All rows are made from the same 10 directions, up to rounding. Whole rows:
[[ 25.5  10.6  -0.9   4.2  31.3  27.8 -40.6  23.4  -7.8  22.9   1.3  16.0
    1.3   3.2  -5.3  -8.0  18.5  11.9 -18.1 -12.2]
 [ 15.2   4.4  -6.2  -6.3 -33.9 -31.9  -5.7  -4.1   2.3 -10.0   0.9 -11.7
   -1.0 -16.6  -5.8  -0.4 -16.2  -1.2  21.3   8.6]
 [-29.4  -8.3   3.1  -7.4  -1.1   4.6   2.7  -9.7  16.4 -38.8 -16.5 -16.3
    9.4 -13.6 -23.6  -8.2   5.8   6.1 -23.9  -1.2]
 [-16.9 -14.2  15.0  -5.9  28.7   6.9  21.6  17.5  -8.9  24.7   8.3   8.3
    7.3   0.3   7.4  10.5   3.3  -5.6 -10.9  -5.1]
 [ 23.2  20.5 -32.2  14.4   7.5   2.3  -5.3 -26.1  15.2 -23.3 -20.7  -8.1
  -15.5   9.0   6.4  -8.4   9.5  32.4  17.2   9.9]
 [-31.0  -6.8   3.1  13.5 -32.4  -2.9 -11.7 -13.9  -0.8  -5.8  19.1  26.8
    5.6   6.8  11.7  -1.0   7.0 -39.6  -5.5  13.9]
 [  0.2   2.8  10.0  18.0   9.5  28.2   3.2 -10.4   0.8  -1.8  -2.4  -3.7
   -0.2  17.1   5.5   3.3  10.9  -1.6   1.6  -4.5]
 [ 14.1   8.2  -6.5  41.9   8.1  20.3 -29.5  -2.7   7.0  -2.3  18.9  14.5
    0.3  -2.6  14.4  33.3  37.0  -4.6  17.7  31.6]
 [  8.2   9.5  -9.8 -14.3  -9.5 -11.9   3.8  -9.1   7.1  -2.9 -12.0  -4.1
   -6.4   3.2  -7.0 -21.7  -4.3  16.3   2.7 -13.6]
 [-13.2  -2.0 -20.9 -29.5 -30.2  -3.1 -36.8  21.8 -11.6  -9.3  10.9  27.0
  -18.1   5.1 -17.0  -8.5 -25.5 -24.4 -45.5  -2.0]
 [-15.8 -12.8  29.5   1.9  -2.6  12.8  18.5   0.4  -9.6  20.6   9.8 -13.3
    8.7  25.8   0.0  -3.1 -10.2 -11.4  -4.0 -23.8]
 [-13.9 -10.8 -13.9   2.6  -5.8 -22.3  20.8  -5.0  -2.2   5.0  13.1  -6.5
   -7.2  15.0  13.7  14.7 -17.1   1.5  10.7  12.6]
 [  0.8  -0.2  35.7  33.5  -4.0  22.1 -10.1  -8.4   9.5   8.6  15.1  -7.6
   22.7  -0.9  -1.8  11.7  37.5  -8.6  18.6  -2.7]]

The start of a row, then its end:
[ -6.0  -5.8  -8.5 -14.8   1.5 -17.0  10.9   5.5  -5.9   2.1  -2.8   0.2
  -3.1  -3.1   2.3  -3.4] -> [-18.5   0.5  -4.6   1.3]
[  1.3   2.9  -0.6   5.7  -8.9  -8.1  -1.9  -3.8   9.8  -3.8   6.2   3.5
   2.6 -12.3  -0.5   8.9] -> [15.5  0.3 12.2 10.2]
[  2.5   7.4   7.6  17.5   3.7  29.1   7.2  -8.6  14.5 -17.6   0.4   0.6
  -5.8  -4.3  -1.1  26.3] -> [29.7 -1.2  8.4 10.8]
[-37.9 -12.3  -8.0   7.9 -18.5   0.6  -7.1 -18.8  11.3 -28.0   4.0 -15.7
   2.2  22.9 -12.3  -6.4] -> [ -4.7   0.7 -21.3   0.4]
[-21.7 -10.2 -12.1   4.0   6.0 -12.4  37.0 -10.1 -10.8   7.8   6.3  17.8
  -9.4  13.1  34.9  12.6] -> [-15.5 -19.0   9.6  19.7]
[ 22.0  24.0  -4.0 -14.5 -10.9   2.2  15.9 -20.0  12.6  -8.3 -24.8   5.6
 -13.0  -3.2  -2.3 -25.3] -> [  9.6  13.2  14.7 -17.1]
[ 12.9  10.9 -13.3 -22.8  11.2 -16.5   8.6   6.3   1.1   6.5 -14.4  23.7
  -5.6 -25.1   5.4 -13.7] -> [4.8 6.5 2.7 1.3]
[-4.4  1.8  1.8  3.5  7.4 12.6  5.7  3.8  0.4 11.0  9.7 21.6 -5.3  3.0
  9.6 11.8] -> [17.0 -9.4 -1.5  3.9]
[-30.5 -16.7  12.4   0.1  10.0  -7.6   7.3  -0.4   9.9   1.5   4.6 -14.6
  20.2  -1.2 -12.0  -5.2] -> [ 10.9  10.9 -12.1  -7.9]
[ -3.8   1.0  10.2 -12.9  23.6  -7.9  11.2 -10.9 -15.6  23.9 -28.6  13.9
  19.3   2.9  16.7 -61.7] -> [-11.3  -1.7  -6.7 -28.1]
[ 10.9   8.4  -8.3  -4.5 -22.5 -13.0  -4.7  -6.8   0.8 -22.1  -9.5   6.5
  -5.0 -23.0   1.4   0.0] -> [ -7.9 -13.7  11.0  16.3]
[ 17.3  -2.5  -4.5   1.7  27.1  -0.2   3.8   6.5  -0.6   0.9 -11.0 -37.6
   1.0   6.4  -9.0   3.2] -> [-13.2  36.5   4.4  -7.5]
[ -8.6  -9.1  17.7  -4.0   5.1  23.4  -1.3  23.2   0.2  -9.3   9.9  -2.5
   0.1 -15.4 -17.1  33.2] -> [  7.8 -13.2 -18.1   5.1]
[ -0.2   2.5  15.2 -13.6   6.9  14.1  -3.4   9.5  -8.9   7.7  -9.5  18.9
   5.5 -10.3  -2.3 -17.4] -> [  2.3 -16.4 -16.5 -14.1]
[-1.3  5.2 12.3  5.5  7.6  4.4 15.8 -8.2  0.0 24.5  2.8 23.8  5.6  3.0
 18.8 -9.6] -> [21.6 -9.0 13.1 -6.8]
[  2.4  -1.0 -12.2  -6.0  28.8  -9.5   8.5   6.6   0.3  -3.0 -12.7   5.1
   2.2 -21.8   6.5   2.1] -> [ 2.7 12.0 -0.3 13.1]
[-18.0   0.4 -17.9  -9.0 -28.8 -12.6   9.4  -6.6  15.5 -29.5   7.6  12.5
 -16.3 -13.4  -4.8  22.5] -> [  5.4 -11.2  -1.6  23.3]
[ 19.1  -2.3 -13.3  -5.5  25.0  -2.3   7.8  20.9  -7.4   0.8  -1.9 -13.4
 -11.7  -9.3   0.9  28.1] -> [-15.8  16.5   3.8  13.5]
[ 14.8   5.4  12.8  14.9  -5.2   7.5 -21.3  -3.1   4.0   0.3   0.9 -12.2
  11.8  -2.7  -8.6  -4.7] -> [12.2  4.9  9.4 -5.6]
[ 21.9   2.3  28.4 -19.8   1.2  -0.8  -1.1  21.5  -6.5  11.1  -9.1  -9.6
  12.8 -30.3 -18.2  -6.7] -> [ -4.0  -1.9   2.2 -18.4]
[ 22.7   2.8  14.9  -1.8  12.0  -2.8  19.0  10.7 -10.5  32.6   4.3   0.2
   1.2  -2.2  12.6   7.1] -> [-2.2  1.1 23.2 -7.9]
[ 13.3  12.9  20.5   7.1  -7.1  25.2  -3.7  -1.7  12.8  13.1   9.0   4.2
  -0.9   7.5 -10.1   3.8] -> [ 34.2   4.5   8.5 -18.8]
[ 6.5  1.6 14.5 -4.6 -4.7 -2.5 10.9  4.7  4.2 15.1  7.2 -3.0  2.7 -3.7
 -4.7  5.0] -> [  9.5   3.3  11.4 -10.3]
[-14.8  -3.0   1.8   3.7   5.3  24.4  32.2  -4.6  -9.9   0.3   4.0  20.3
 -18.1  18.2  23.4  21.7] -> [ -5.5 -27.3  -2.9   8.9]
[ 18.9  19.4  -8.1 -12.5 -25.1   2.0 -17.0   8.4  -7.6  10.2   7.7  54.2
 -17.5 -14.6  12.5  -1.2] -> [  9.2 -34.3   2.0   8.4]
[ -3.9   4.0  -5.7  -0.1   5.0   6.7  21.3 -32.5  -5.2 -11.5 -31.9 -19.0
  -4.1  34.1   9.9 -41.9] -> [-27.0  11.7  -1.4 -22.4]
[ -1.5  -2.8  -5.9  -2.1   2.7 -12.6  10.5  -2.2  -4.8  -2.4  -4.8   1.8
   0.0  -7.5  10.1   0.7] -> [-10.9  -4.2   6.4  10.0]
[  5.1  -1.7 -17.0   1.9  -4.8 -30.5  -5.0   3.0   8.3 -20.7   0.3  -3.9
   3.2 -37.5  -0.4  20.6] -> [ 1.4  4.5 16.2 34.0]
[  4.8   7.2  -7.4  16.3   1.4  28.0   5.7 -10.8  -5.2  -5.9   1.1   9.6
 -18.9  24.9  17.2  14.5] -> [ -0.9 -11.5   3.2   7.9]
[ 26.7   6.1 -30.4   0.0   7.8 -29.0 -20.6  12.7   3.7 -11.3  -1.9  -3.2
  -4.2 -33.1  -0.6  17.5] -> [-2.2 20.0 15.2 31.4]
[ 15.8   0.0  12.3 -12.4   6.1  -7.2   1.7  19.0  -2.6  17.6   2.7  -6.4
   5.4 -15.7  -9.6   4.1] -> [ 0.3  8.0  5.6 -9.6]
[ -2.9 -13.7  21.2   4.5   1.4 -35.6  -0.5   6.0  -2.8  57.3  24.9 -19.0
  29.9  16.8   0.2 -21.5] -> [  2.3  20.7  19.0 -27.6]
[-15.5  -6.7  -2.9  14.6   1.1  -8.3  -5.9 -10.2   1.0  27.8  18.3  -0.8
   7.9  36.8   9.2 -15.9] -> [  6.1  11.3   0.9 -13.0]
[-14.1  -3.8 -15.0  11.1 -24.6 -21.5 -13.5  -5.3   9.1   7.8  29.3   9.8
  -2.3  13.1   4.2  10.8] -> [10.5 -1.6  7.2 13.2]
[ -7.4   6.3   4.5   5.6   5.0 -14.9 -18.1 -19.0  16.1  -0.9 -15.0  10.1
  28.7 -20.3  -3.6 -44.2] -> [33.0 12.1  2.2 -8.1]
[ 18.5   4.5 -18.4   1.3   2.4 -21.4 -10.5 -10.4  -0.7  -0.1 -13.4 -28.1
   1.0  13.7  -2.6 -25.2] -> [-21.4  32.5  10.4  -9.0]
[ 34.3  22.2 -19.5   0.7  -6.2 -12.9   5.0 -16.3  10.2  -1.2 -12.6  -2.8
 -14.3   0.1   6.9  -8.7] -> [ 4.9 24.8 31.0  0.6]
[-10.3   1.3  14.1  -4.0   9.1   3.0  32.9 -18.9  -1.3   1.5 -20.6   7.4
   7.7  -2.0  14.6 -23.5] -> [  2.0  -8.5   6.6 -10.8]
[ -7.4   8.1  -1.4  -2.6  20.5  27.5   8.5  -4.6   3.9  -0.2 -10.5  26.3
  -7.5   5.3   7.0  -8.1] -> [ 21.9  -2.7 -15.3  -6.2]
[-22.0  -0.6   5.6   6.4  -4.3  10.0  27.0 -25.1  11.0  10.9   4.4  -2.9
  -3.8  40.8   6.3 -13.9] -> [ 11.9   9.1   2.0 -22.2]
[ -9.6  -7.3  16.7   1.2 -10.4  -4.7  -3.2  -2.9   2.4 -11.7  -3.4 -14.3
  16.5 -13.9 -11.3  -5.4] -> [-1.7 -7.2 -1.2 -1.9]
[ 20.2   0.7   8.4 -20.2   7.4 -20.1  21.7  11.2   4.7  23.0  -2.9 -30.4
   1.6  -1.7 -15.3  -4.4] -> [ -7.9  36.1  15.9 -25.2]
[ 21.4  13.2 -10.6  -7.2   4.9   3.1 -17.6   4.4   8.6  -5.1  -9.7  -3.4
  -5.8  -6.7 -14.6  -8.5] -> [ 9.4 23.0 -2.9 -7.3]
[-12.3  -3.1   1.6  -0.6  -8.7  11.6  10.9  -8.7   0.1 -16.9  -4.6  -7.3
  -7.2  11.7  -2.4   3.1] -> [-10.4  -8.0  -8.1  -1.6]
[ -4.8   5.8 -15.1   2.4  15.6   4.9 -32.8   7.3  11.4  25.7  15.8  23.1
   1.3  18.7  -6.4 -17.0] -> [ 34.7  23.7 -20.0 -13.9]
[  6.6   4.9  -2.1  12.9  12.7  19.8  -3.0  -8.1  -5.6 -13.0 -13.6   2.4
  -2.4   1.9  10.3  -0.7] -> [-1.3 -6.4 -0.4  7.8]
[  2.0  13.6   7.5   8.0   4.0  41.6  10.0  -5.8   8.8  10.4   8.3  23.4
 -17.5  24.3   5.5  11.5] -> [ 33.2  -4.4  -2.2 -11.8]
[-16.6  10.4 -18.0 -25.1  -5.4  -6.5  42.3 -18.6   6.5 -12.1 -18.4  39.9
 -21.4  -6.9  19.1 -12.8] -> [  3.5 -14.6  -1.9   5.2]
[ -2.4 -10.2  11.6  25.0 -10.7  -5.5 -31.8  -5.8   4.5  -0.2  12.5 -40.3
  22.8  16.2 -17.2  -6.4] -> [-1.4 16.4  3.7 -8.3]
[ 16.7   9.4   4.2  19.3  -0.8  10.9  -0.3 -14.8   5.8  -6.2  -5.2 -11.7
   0.3   4.4   4.4   3.5] -> [10.3  7.2 20.7  2.2]
[ -6.1  10.6  -4.5  -8.6 -18.9  12.6  -8.1 -18.5  11.9 -34.9 -21.4   0.7
  -5.8  -1.6 -15.9 -23.1] -> [  3.1  -1.7 -15.9  -8.7]
[  2.0  -1.2  18.5  17.1  -0.1  -5.9  -2.1  -6.1  -9.7  32.4  11.0  14.3
  18.4   5.1  21.4 -13.5] -> [  9.6 -16.2  19.2  -4.4]
[ -2.2   2.0 -19.4   1.3 -15.3 -22.9   7.6 -13.3  -1.2  -7.5  -0.1  10.1
  -7.9  -1.4  17.0  -0.4] -> [-11.8  -8.4  14.2  18.5]
[ 22.0   6.6   2.0  -3.0  -1.1  -7.5 -24.6  18.5   9.7   6.6   9.0  -4.0
   5.4 -23.7 -19.0  10.4] -> [19.5 16.5  6.2  0.8]
[-22.1  -9.3  -3.8 -17.4  -3.4   3.8  -2.3  21.0  -3.7   9.6  19.3  21.9
  -9.8   5.9  -6.3  12.9] -> [ -0.7 -14.1 -28.7  -1.4]
[ -4.5  -5.0 -34.5  11.5   1.9 -20.6 -18.1   7.5   5.6   4.3  25.6   4.7
 -10.4   9.7   6.3  25.6] -> [ 3.9 15.6  1.9 26.4]
[ 12.8  -1.1   3.1  15.2  -0.8  11.1 -14.6   1.4  -8.9   3.9   5.4 -19.0
  -0.7  20.0  -0.4   5.2] -> [-13.4   3.0   3.6  -3.7]
[-9.1 -8.8  0.4 14.6 -1.2 11.4 -7.9  5.6 -4.3  4.9 19.9 -4.7 -3.4 20.6
  1.9 21.2] -> [-2.4 -6.0 -5.7  5.8]
[ -0.3  10.5 -19.8  -7.9 -30.2 -21.9  10.3  -9.4   8.7   1.2  12.5  30.5
 -18.6  -3.5  13.1   7.9] -> [  8.3 -11.8  16.5  15.1]
[-18.6  -8.0   4.1   6.7   3.6  12.9  -1.6   5.5  -6.3  -1.4  10.1  19.6
   1.0  -1.2   9.1  14.3] -> [  5.1 -25.1 -12.8  13.1]
[ -6.4 -11.2  17.6   9.8   5.4   2.5  25.5  -2.2   4.0 -15.5  -2.1 -28.3
   8.6 -13.9  -2.7  27.5] -> [-2.1 -0.6 14.3 11.6]
[ 14.9   2.1 -15.5   4.8 -11.8   0.5 -17.1   8.9 -14.6 -11.0   5.4   5.8
 -14.7  -2.1   8.4  20.2] -> [-23.3 -18.5   1.6  22.7]
[-11.0  -6.5   8.3   5.5  -6.9  -1.5   9.7  -1.6  -2.9   8.1  11.8   3.9
   2.4   6.0   7.9   8.8] -> [ -0.1 -13.4   4.9   3.0]
[ -9.6   3.1   9.8  11.5   9.4  -0.3 -12.8 -11.5  17.7  23.8   7.1   4.4
  20.5  12.3  -5.6 -28.5] -> [ 41.0  23.1   0.6 -22.6]
[-10.9  -7.7 -12.9   0.0  21.8 -18.7  -8.8  12.0  13.6   6.4  10.4   0.2
  10.2 -15.3  -7.5   9.0] -> [22.3 25.6 -5.4 10.9]
